Each new row is followed by what is left after taking away its nearest point in the smallest flat space through zero that holds the last named rows.

j189 (3 x 13):
[[-22.5 -35.2 -47.6  37.7  48.3 -37.7 -14.8 -14.2  39.2  14.6 -13.3  46.0
   -2.7]
 [  7.6   3.6  10.6  56.8  32.0 -59.7   2.9 -15.1 -30.7  24.7   4.3  16.8
  -15.8]
 [-22.1   2.9  25.5  18.5  33.7  10.3  -3.1   2.2  -3.8 -13.6 -30.7   0.2
  -23.0]]
New rows:
[ 13.0   0.6  20.9  19.4   1.7  33.3 -20.4  -4.7   6.0 -19.9  -6.5   4.4
 -30.6] | [ 24.2  -3.9   3.3  18.3  -9.6  17.9 -19.7  -8.8   8.5  -8.3  10.1  10.2
 -19.5]
[-18.6   6.8  -0.5  24.1  -8.0   4.7  12.7  22.9  -4.3   2.4  29.5  14.0
 -11.8] | [-21.2   5.2  -2.6  18.5  -9.4  11.8  11.7  24.5   1.0  -0.9  27.3  13.3
 -10.6]
[ 27.2   6.9 -21.2 -24.4  12.1  33.3   1.8 -14.8  29.8 -22.5 -27.9   9.9
  11.9] | [ 39.2  16.7  -7.3  -3.6  14.9   7.5   7.2 -20.2   4.2 -10.5 -18.9   8.7
   6.4]
[ 13.0  21.0   9.8   7.5 -22.1  28.2 -21.6   3.3  -5.7 -12.3  17.2  18.0
  33.5] | [  5.0  16.1   8.5  22.6  -4.0  19.3 -24.5   0.2  -2.7 -10.9   8.5  27.0
  26.6]

j586:
[[-16.4  -6.2   7.1 -17.5  -2.5  -2.5  29.8  20.9  25.6   2.3   3.5  -1.0
   -1.3]
 [-16.2 -29.3   0.3  21.8  -2.4  22.4 -13.9  -6.0   2.0 -37.5 -48.3  -4.0
    9.3]
 [  6.2  15.9  -0.8  -6.1  -8.7  50.6 -17.8  26.6   1.9  22.8   2.1 -12.5
  -13.2]]
New rows:
[ 25.7 -13.1   5.8  -2.5  -6.9  -9.2  21.1   6.3  19.8  -2.1   4.6  22.0
  -4.2] | [ 31.0 -11.0   3.1   5.0  -7.9   3.6   5.6   3.1  11.2  -2.7  -1.5  19.6
  -5.2]
[-17.1  33.9  22.4 -11.8  -5.5 -15.0   4.5  21.4 -17.9  -9.5  33.3 -18.3
   0.4] | [-21.4  22.3  21.4   0.1  -5.9  -6.5  -5.5  15.0 -21.1 -26.0  12.6 -19.5
   4.8]
[ -2.6 -25.9 -26.8   3.0  13.2   2.1   8.6  18.5  -0.9  13.4  -2.4 -24.5
 -10.8] | [  1.9 -24.3 -28.5   6.5  15.3  -6.4   4.9   9.9  -7.7  12.6   0.4 -22.1
  -9.3]

j33:
[[ 29.7   0.0  37.1  -0.7 -22.7  46.8 -23.0  14.0  -9.8 -42.9  18.0 -19.8
  -29.1]
 [ 18.5   1.7  19.9 -15.0  -1.6  37.8  11.5   5.6  18.5 -43.7  14.3  10.0
    7.0]
 [ 16.4   7.1 -10.8  16.0  -7.1  20.5 -41.1  -9.4  29.2  12.8 -16.4  -8.5
   -0.6]]
New rows:
[  9.4  20.1  21.7  -1.3  25.4  11.8 -16.7  -0.1  28.9 -49.9  12.6 -18.3
   1.7] | [ -8.6  17.4   8.5   4.6  29.9 -20.8 -12.6  -2.6  11.2 -21.6   5.8 -21.0
  -0.2]
[ -3.6   2.9 -21.8  26.9 -20.6  -1.6  -2.7   5.8 -23.9  10.2  19.3   1.2
 -22.0] | [ -0.2   5.1 -24.2  19.7 -14.2   8.6   7.5   2.8  -3.8  -0.5  19.5  13.9
  -6.6]
[-17.8  32.7   8.3   2.4  -9.2   5.5   6.0  34.7  -9.7   9.4  -4.6  -5.8
 -18.0] | [-16.3  34.8   2.3   0.7  -4.7   9.8   7.9  30.6   6.0   9.0  -8.2   1.7
  -7.2]

j115 (3 x 13):
[[-12.3   5.5  23.0 -41.8   6.2  -7.4  -0.7  10.1   1.1 -27.0 -23.3  -1.3
  -19.5]
 [ -7.4  13.3  14.9 -14.4  47.1 -45.7 -29.8 -24.4  21.4   9.7  15.8   5.2
  -10.5]
 [ -4.4  16.4  32.1  -9.1  20.8   2.1  -8.9  24.5  35.7 -17.9   9.0  25.2
  -44.3]]
New rows:
[-10.8  10.3 -15.1  27.4   0.9 -12.3  26.5 -20.0   8.1  31.9  13.0  21.0
 -12.4] | [-17.5   9.3  -6.9   1.9  -5.6 -10.9  32.1 -13.5  -0.7  14.6  -7.3  14.9
 -16.7]
[  5.7 -14.2 -22.0 -33.0  24.4   8.6 -15.0  -5.7 -24.8  14.4 -33.8  10.1
  30.7] | [ 10.4  -8.3 -14.7 -15.1  26.7  22.3 -15.2  10.3  -5.0  14.3 -18.6  27.0
  12.5]
[ 21.5  11.0  19.6  -5.2  33.2 -32.0  -3.6  -5.9 -22.6  31.3 -27.0  20.2
 -28.7] | [ 26.8   4.7  10.2   8.3  11.6  -9.9   9.7   4.4 -31.0  30.9 -29.7  19.1
 -22.4]
[-21.7  28.3 -27.3  -2.9  -8.7  33.7 -12.2  -9.4  34.2   7.5  26.8  31.2
 -24.9] | [-26.9  21.7 -33.9 -23.4 -14.5  23.2  -9.5 -22.5  12.6   4.4   8.1  13.7
  -7.4]
[ 10.0 -32.7 -33.0 -31.8   9.5 -13.8  13.5 -33.9  25.6   8.6 -15.1 -12.3
   1.3] | [ 13.9 -30.0 -27.8 -19.0   3.4   4.4  18.6 -16.1  37.4   4.3  -8.2  -0.1
 -12.9]

j16, 3 rows:
[[-16.1  -0.1  34.9   2.1   9.8  -7.6  13.0 -13.6  22.4  35.5  53.4  23.9
  -26.2]
 [-22.4 -26.7  -5.4   6.1 -15.9  -1.8 -10.3  10.7  16.1  29.8  27.6  21.8
   12.0]
 [ 15.0  -2.9  -1.7 -24.0 -22.6 -12.1  13.8  -3.1   9.0  19.2  25.2 -17.5
    3.6]]
New rows:
[-25.1 -12.5   6.1  -5.9 -14.4 -10.8   7.0   4.0 -13.4  -8.4  -2.6  15.0
   7.0] | [-17.9  -5.0  10.3 -10.6 -11.8 -12.4  12.9  -0.7 -15.2 -11.8  -3.2   8.2
   1.8]
[ -4.6  25.1  12.5 -25.5 -28.5  15.2 -17.5 -24.0 -22.6  38.2 -12.1  10.7
 -24.1] | [ -8.4  20.9   5.3 -20.3 -29.0  18.6 -24.4 -18.9 -25.7  33.2 -22.0  13.3
 -17.7]
[-31.3  -2.5  10.4 -18.2 -42.5   9.5  13.4  28.2  -2.7  19.6  -5.1  20.3
  15.4] | [-22.1  15.9  21.4 -17.8 -25.9  11.2  20.6  18.8 -10.5   3.5 -17.1  13.5
   1.4]
[-40.4  11.8 -11.9 -24.7  17.0 -27.6  27.9  20.9 -19.0   9.2   5.6  37.1
  30.9] | [-29.3  21.6 -10.3 -30.9  19.4 -28.8  34.0  16.4 -23.9   0.6  -1.3  25.7
  27.0]

j910:
[[ 26.5  14.1   3.6  45.9  19.3 -31.8  -1.8  -8.3 -15.6  -5.9   5.1  -6.6
   -3.0]
 [-34.7  19.3 -44.6  -3.3   7.9   2.4  26.2  14.4   4.0  25.7   3.4   4.9
  -10.8]
 [ 30.9  -1.2 -41.5  31.5 -23.4  26.4   9.8  -1.5  33.7   9.1 -12.2 -33.0
  -27.8]]
New rows:
[ 27.1 -16.8  26.7  30.6 -24.0 -16.1   4.6  -1.9  -5.6   3.2 -28.7  15.2
   9.3] | [  1.0 -10.9   8.5  14.6 -22.7  -9.7  16.6   7.2  -3.1  16.1 -27.1  22.4
   7.6]
[ -8.1  -5.2  34.0 -22.4   8.4 -27.9 -26.0  24.7 -21.0  25.3  25.3  19.2
  30.5] | [ 11.5  -5.1   2.4  -0.9  -7.8  -8.9 -17.7  24.5   3.0  33.2  16.9  -3.7
  10.4]
[  1.5  -7.7  11.3  22.5 -15.1   7.0 -10.4   3.5 -25.5  -9.6 -31.8   3.6
 -19.7] | [-12.9  -4.1   4.1  14.1 -12.5   7.8  -4.7   8.0 -26.6  -3.6 -30.1   8.9
 -19.2]
[ 31.4  12.9 -16.9   6.4 -18.8  14.8  20.1  31.4 -31.3   4.7  10.2  -2.2
 -30.3] | [ 24.5   7.3   2.2  -9.7 -17.0  12.4  12.9  30.6 -38.8  -1.5  12.1   7.3
 -20.0]
[-19.1 -20.9 -29.2 -17.4  28.5   1.4  -6.7 -12.0   3.6  22.4 -20.3  -6.8
  -0.3] | [ -2.3 -24.6 -14.3  -7.2  29.3  -5.1 -15.6 -18.3  -0.3  12.9 -20.6 -10.0
   2.4]
[-27.5  33.5  -5.4 -14.5 -18.4  25.5  -4.3   3.0  24.3 -21.6  -4.4  25.7
 -30.2] | [-10.5  36.4   7.9   5.5  -9.2   8.3 -10.9  -3.6  13.8 -30.0  -1.8  24.0
 -27.6]

j580:
[[  2.4 -42.0  -2.9 -16.5  -6.3  19.0  20.5  12.2  30.6 -19.9 -30.9  29.5
    4.3]
 [-11.0  11.6 -15.2 -24.8   3.0   0.9  12.0   7.6  39.5 -28.4   9.6 -24.0
  -15.4]
 [ 20.1  -1.1 -29.7 -14.3  23.9   5.7  28.6   5.2 -15.9  24.5 -20.2  -3.7
  -14.0]]
New rows:
[ 36.0   0.4  27.6 -10.3 -19.3   8.9  -5.2  10.8   2.2 -21.0  13.4  -3.9
 -18.0] | [ 41.7   1.4  22.6  -9.9 -13.8   9.0  -1.1  10.5  -7.5 -11.1   9.5  -3.9
 -19.8]
[ 19.0   9.9 -25.2  13.8  -1.5   2.2  -2.6 -15.0   8.7   5.3  -5.9   9.7
  -0.4] | [ 14.7   9.8 -20.5  14.9  -6.0   1.6  -6.9 -15.3  14.4  -1.2  -2.2   9.8
   1.5]
[  3.5 -11.1  15.5  -8.7   2.1  14.6   1.6  47.8 -13.8  12.6  -3.1   3.9
  22.1] | [ -1.5   1.5  13.5 -11.5   2.8  10.4  -1.1  47.1  -7.8   7.0   7.7  -9.3
  17.5]
[  6.2  17.1   8.8  -7.4  -1.5  -3.0  -4.2  32.7  -3.1  19.4  25.6   8.9
 -39.2] | [  5.5   3.9  14.4  -6.5  -7.1   1.4  -4.3  34.3   2.3  14.2  18.6  21.0
 -33.9]

j590:
[[-18.2  25.7 -54.7  37.1  -5.8  -7.8  15.8   2.2   9.6 -26.7   0.9   8.6
  -31.9]
 [ 31.7  22.3 -45.4  35.7 -13.5   4.8  18.2 -30.3   9.0 -26.2  36.6  50.7
  -35.6]
 [ 12.2  10.2 -47.0  71.2 -64.9  15.6   3.0 -26.5  64.3 -28.9  23.7  20.1
  -46.5]]
New rows:
[  8.2  22.5   9.8  23.1 -10.4  47.8  14.4  -6.1  -1.5 -37.5  21.0  10.7
 -26.2] | [ -6.4  16.2  26.0   5.0   2.5  43.2   9.4   8.2 -12.3 -27.4   5.2  -8.6
 -11.0]
[ 21.1 -16.1  10.2  13.7  25.5 -18.6  35.2   4.3  -0.7   0.4  15.9 -50.0
   0.6] | [ 26.0 -15.0   6.1  19.9  19.8 -16.5  36.1  -0.5   4.3  -2.4  20.9 -44.5
  -4.0]
[-10.7  38.7  16.5  -9.3 -23.2 -44.2  32.4   3.3   7.4   2.3   2.0 -29.3
  -4.4] | [  4.8  36.3  22.6 -12.6 -24.2 -40.3  32.3  -6.0   5.8   4.2  12.2 -17.6
  -3.2]
[  1.3 -31.1  26.8  19.1  45.7   9.8   1.7  24.7  10.0   5.9  -7.3  -9.9
 -20.7] | [  8.2 -26.7  17.6  26.8  42.2  11.1   5.3  18.2  12.5   0.5   0.5   0.6
 -28.2]
[ -0.5  19.3 -12.8  20.1  10.1   9.1  17.8  36.9  -2.3  -6.5  -5.1  -1.9
   7.4] | [13.8  9.7  4.3 14.5  2.8 15.8 11.9 29.0  2.5  0.6  1.4  1.6 13.8]
[ 21.1   7.9 -17.7 -30.9   7.0  12.3   2.0 -19.4  25.4  21.4  -1.7 -23.5
  -3.6] | [ 15.7  12.5 -25.5 -28.8  11.0   9.3   5.0 -16.4  22.4  18.1  -3.9 -23.9
  -6.5]
